The rows of a group lie close to one hidden flat surface of 10 dimensions, which passes through zero. Surfaces can cross.
In the rows, 128 means zero.
Some rows, each with its group after it:
[158 179 124 129 148 113 132 159 174 107 114 130 101 123] | z136
[171 168 132 113 151 152 110 134  88 128  69 182 129 132] | z477
[ 98 115 198 118 149 130 156  95 147  88 133 137 131 137] | z873
[119 134 162 133 123  96  91 105 145 107 146 133 121 123] | z477
[125 176 143 161 149 131  79 123 149 112  94 143 132 165] | z114
[146 130 223  88 103 167 115 196 101 120 140 149 123 153] | z951
[124 121 139 146 123  72 111 112 117 149  88 136  85 173] | z477
[111 161 120 114 132 113 176 136 162 127  84 130 116 121] | z136
[ 81  98  96 160  94 103 129 110 121 125 168  88 134 129] | z136
[ 31 137 127 129 143 124 127 114 138 127  82  89 150 129] | z114
[ 98 158  95 124 138 138 125 164  87 122  80 103 140 125] | z951
[123  89 111 108 153 123 115 113 106 154 123 110 125 105] | z114
[144 155 197 104 113 166 109 156 163 120 145 163 138 154] | z136
[146  89 126 128 128 122 157 150 112 155 131 122 139 143] | z951
[154 115 115 113 104 123  82 152  95 140 171 148 187 172] | z114
[111 112 113 121 117 116  82  85  96 133 138 133 115 129] | z156
[111 139  73 138 146 135 151 138 134  77 175 118 243 141] | z114
[150 116 160 123 100 128  97 137 104 145 135 156 136 161] | z156
[156 190 121 161 122 150 148 166 117 121  73 146 122 108] | z873
[146 117 142 159 132 146 148  99  90 123 105 143  98 100] | z136
[172  92 154 137 179  94  94 104 141 185 101 132 133  90] | z477
[147 111  87 176 169 118 111 116 149 177 108  98 159  88] | z477
[127 120 100 156 139 101 135  98 158 134 131 119 107 144] | z156
[122 121  82 163 112 104 101 138 151 156 153 103 165 145] | z114
[ 97 119 140 105 126 152 120 146 169 159 118 121 124 216] | z873
[106 125  90 128  76 121 174 105 171 153 143 136 137 145] | z136
[117 105 116 175 131 128  68 103 136 107 179  88  75 146] | z136
[109 107 131  91 182 134  97  86  88  79 157 132 162 148] | z114
[120 129 116 150  94 124 128 167 150 124 171  84  94 120] | z156
[124 164 160 127 129 113 129 100 132  88 106 174 121 156] | z951
[111  86 155 145 145 137 176 121 139 142 112 103  93 165] | z156
[123 157 130  48 118 130  82 144  86 143 101 158 131 121] | z114
[ 98 101 154 164 161 114  83 133  67 130 103  85 129 116] | z136
[136 142 118 155  82  81  91 146 147 146 161 128 180 112] | z951
[129 186 118 123 120 142 133 140 133  90 121 130 112  67] | z156
[134 143  56 170 135 104 164 141 146 147  75  84  23 123] | z873
[156  92  91 157 172 139 121 139 134 164 138 105 170 141] | z951
[101 103 146  98 160 128 155  77 169 135 127 121 109  95] | z477
[145 115 199 136 106 214 113 101 112 108 164 186 163 168] | z136
[129 125 187 124 103 128 115 123 122 161 105 152 111 139] | z873
[123 174 141  82  90 146 163 123 173 127 118 174 120 128] | z873
[139 121 137 163 125 114  93 130  88 147  99 141 123 180] | z477
[154 121 160 119  86 135 155 134 107 159 122 165 158  94] | z136
[142 101 150  73 151 123 180 118 114 109 139 128 109  74] | z873
[128 146 139 125 176 123 122 140 151 101 120 121 151 143] | z114
[ 66  99  86 180 120 112 160  39 118 141  98 103 123  73] | z951
[170 106  72 145 157 135 133 138  74 148 110 132 169 120] | z873
[116 151 160  83 132 120 166 118 139 128  97 132 123  19] | z114
[118  84 134 129 101 137 140 143 124 155 160 124 176 180] | z156
[139  86 130 149 147  82 120 172 154 177 144  69 124 115] | z477
[131 169 120 132  92 120  94 106 117  88 147 164 120 135] | z477
[148 114 210 132 130  80 130 165 154 140 148 134 177 134] | z477
[ 98 123 115 162  80 148 125 132  75  90 151 121 102 184] | z951
[145 171 137 212 108 176 126 177 145  82 149 141 163 214] | z156
[ 77 148 157  71  97 183 125 106 123 128 113 163 155 142] | z873
[140 121 164 167 137 133 181 134 137 100 137 140 163 148] | z873
[117 114 150 173 127 133 121 123 132 126 138 117 135 170] | z136
[151 158 105 129 123 191 104  72 178  50 196 160  59 158] | z951
[148 179 157 127 111  88 170 173 149 147  75 149 168  59] | z477
[130 122 111 106 152  89 171 107 132 136  90 135 114 109] | z951
[178 169 112 129 133  97  84 155 165 146 131 145 157  97] | z114
[ 93 106 180 101 105 130 163 118 111 137 113 127 120  97] | z114
[109 103 138 141 137 144 135 100  78 122  98 121  81 135] | z951
[106 130 174 135  92 132 151 127 141 132 115 129  91 131] | z873
[175 159  89 136 158 123 131 139 132  97 138 135 123 107] | z156
[104 130 164  59 153 138 125 157 129  94 145 118 132 134] | z136
[ 87 166 171 121 141  99 110 135 146  88 111 118 106 136] | z477
[132 143 142 158  82 140 147 135 158 130 137 158 148 171] | z156
[174 158 134 138 185 159 106 149  61  62 117 141 114 108] | z156
[151 129 140 112 177 115 165 132 180 130  97 144 115 185] | z873
[103 192 165  94 121 183  97 177 122  88 112 132 124 127] | z951
[157 154 147  97 110 129 119 160 142 129 122 144  72 116] | z156

New rows. What belongs after each?
[ 74  95 124 127 145 102 176 102 122 142  84  82  72 133] | z136
[167 157  47 119 116 123 153 184 192 110 182 101  85 135] | z156
[218 130  76  80 154  76 164 189 120 140 140 141 164  87] | z136
[157 110 120 168 117 112 101 120 111 102 180  99  61  79] | z136
[125 101  91 147 163 155 117 101  97 120 130 119 107 169] | z114
[154 150 107 143 139  94  57 145 155 167 117 128 147 136] | z114
[105 146  87 176 126  75 176 153 140  72 149  80 150 119] | z136
[142 132 139 128 106  58 100 186 133 167 130  96 121  80] | z136
[ 67 176  69 140 151  90 159 137 111  47 122  80 148  78] | z136
[170 157  78 108 203 131 161 136 145  87 113 135 107 145] | z136
[ 94 110 135 116  69 150 122  89  98 150 139 147 147 119] | z873
[182  99 131 129 166  96 136  87 139 129 130 160  95 157] | z951
[143 144  53 121 153  64  68 135 162 144 129 102  57 182] | z477
[ 72 105  94 152 161 153 128  76 103 132 102  99 127 125] | z114
[ 91  80 175 140  84 135  83 147 124 143 180  86  83 178] | z951
[ 69 110 176 118 120 119 114  87 111 165  88 132 174 106] | z156
[ 96 126 105 109 138 134 118 157 131 137 120  83 103 122] | z951
[ 95 177 116 146  94 152 112 113 124  59 171 134 165  96] | z136
[148 169 142 106 175 159 144 117 154 117  93 171 185 131] | z477
[140 148 118 128 149 145 140 136 165 120 106 141  93 200] | z156
[168  70 105 139 136 134 127 118 131 171 164 112 121 100] | z951
[136 137 131 189  91 124 103 106 148 148 132 141 133 118] | z114
[143  87 162 169 182  75  82  90 110 163  97 127 141 130] | z156
[ 72 104 196  94 146 145  80 139 182 157 138  70  64 132] | z951
[114 124 138 216  80 106 146  79 149 126 144 132 131 119] | z156
[159 170 120 103 173 118 131 187 188  79 160 128 150 183] | z136
[105 148 172  68 115 141 143 148 136  83 161 130 115  98] | z136
[143 130  78  56 167 123  98 105  83 118 128 146 149  98] | z156
[124 136  63 154 103  97 156  87  79 112 105 135 112  91] | z951
[158 117 142 102 160  89 136 191 135  91 178  93 109 124] | z136
[152 129 125  79 110  78 149 113 151 147 125 153  81 101] | z477
[149  97 167 174 158 134 115  58 130  92 149 141  58 148] | z114
[153 135 143 137 113 119  84 146 134 138 128 137  76 165] | z156
[204 109  80 116 136  48 154 176  91 184 104 123 140  57] | z136
[218 123 167  86 158 156 128 141 109 171  89 185 102 109] | z136
[ 68  77 102 123  80 121 142  49 111 146 155 129 134 139] | z156
[103 124  85 125 150 108 182 122 123 122 100 112 147 143] | z136
[140  90 184 172 147 118  87 137 100 176  86 112 105 144] | z136
[157 116  97 138 111  86 117 151 189 170 164 114 137 146] | z156
[122 144 185 152 124 128  72 165 112 125 122 114 128 121] | z873
[101 152  96 153 120 107  88 138 192 160 134 119 199 177] | z156
[113 123 130 128 124 162 188 133 124 109 134 131 168 126] | z156
[ 98  75 105 151 135 141 148 105 122 167 127  71  99  74] | z477
[116 106 141 103  79 100 178 129 125 121 164 110  87  66] | z136
[167 119 151 154  64 135 101 157 133 138 205 150 182 138] | z951
[ 95 108 121 158  96 125 124  84 130 142 142 109 123  94] | z951
[162 138 123  86  85 126 139 154  84 130 113 180  88 189] | z477
[161 129 120 148 146 159 162 169  99  83 154 119 144 122] | z156
[105 109  99  97 130 120 154  88 137  87 192 120 159 101] | z873
[166 109 151 192  90 113 123 102 144 144 140 169 104 204] | z156
[131 121 128  89 123  99  33 144 168 157 186 123 150 168] | z873
[145 148  67 175 128 109 131 113  95 127 103 128 155  84] | z136
[211 133 108  82 162 152  58 153 101 131 158 148 110  99] | z477
[ 96 167 225 158 112 127 114 135 142 152  52 150 141 133] | z114
[156 128  95 147  70 153 164 141  88 146 126 155 152 118] | z477
[145 124  91 128 131  96 119 125 165 139 140 110  61 140] | z156
[113 114 109 105  80 128 192 125 127 139 132 130  93 135] | z477
[156 107  78  92 151 114  75 128 101 153 143 118 113 139] | z114
[136 126 142 158 120  94 117 102  85 167  60 144  88 102] | z477
[127 127  79 118 157  86 167 174 129 145 103 108 171 165] | z951
[141 136 118  48  91  68 134 180 186 173 153 117 108  94] | z136
[159 121 146 193 138 122 179 136 123 108 141 133 186  82] | z156
[121 132 135 173  82  61 129  97  89 130 112 160 160 119] | z951
[122 136  43 153  78 123 123 101 102 144 132 114 105  79] | z873
[127 179 145  85 170 162 140 186  90  94  60 144 128 159] | z951
[121 136  97 143  99 119  87 105 124 110 156 119  65 138] | z156
[114 111 127 192 145 157 117 164  64 128 106  84 139 129] | z873
[107 189 170 155 105 134  89 130 172 176  47 148 118 129] | z136
[ 97 183 138 145  65 129  83 132 132 122 125 162 170 158] | z114
[ 76  81 161 154  88 137 156 129 147 155 142  88  92 171] | z156
[ 85 133 128  84 109 163 114 109 127 136 111 150 115 210] | z156
[154 119 140 110 162  83 158 103 158 114 128 130  76  95] | z873
[ 86 161 150 175 119 133 165 106 184 129  81 139 146 131] | z156
[165  90 117 150 123 108 142 146 129 138 176 106 108 128] | z156
[115 136 131  85 145 143 202 129 153 139  76 143 121 146] | z477
[ 66 108 176  93 110 171 159 124 111  91 151 109 125  97] | z873
[108 140 183 131 106 161 124  99 144 112 120 136  51 110] | z136
[156 148 122 102 172 101  89 166 132 140 118 118 152  87] | z156
[102 133  81 126 116 171  82  69  73 156  80 142 108 104] | z114
[ 99 145 166 149 133 121 174 114 128 125  58 120  69 110] | z136
[160 148 133 136 133 115 117 151 130 140 109 157 170 168] | z477
[159 125 152 135 203 143 192 121 119 106  78 144 136 127] | z156
[108 105 162  56 141 151 156 176 113 149 119 107 130 108] | z156
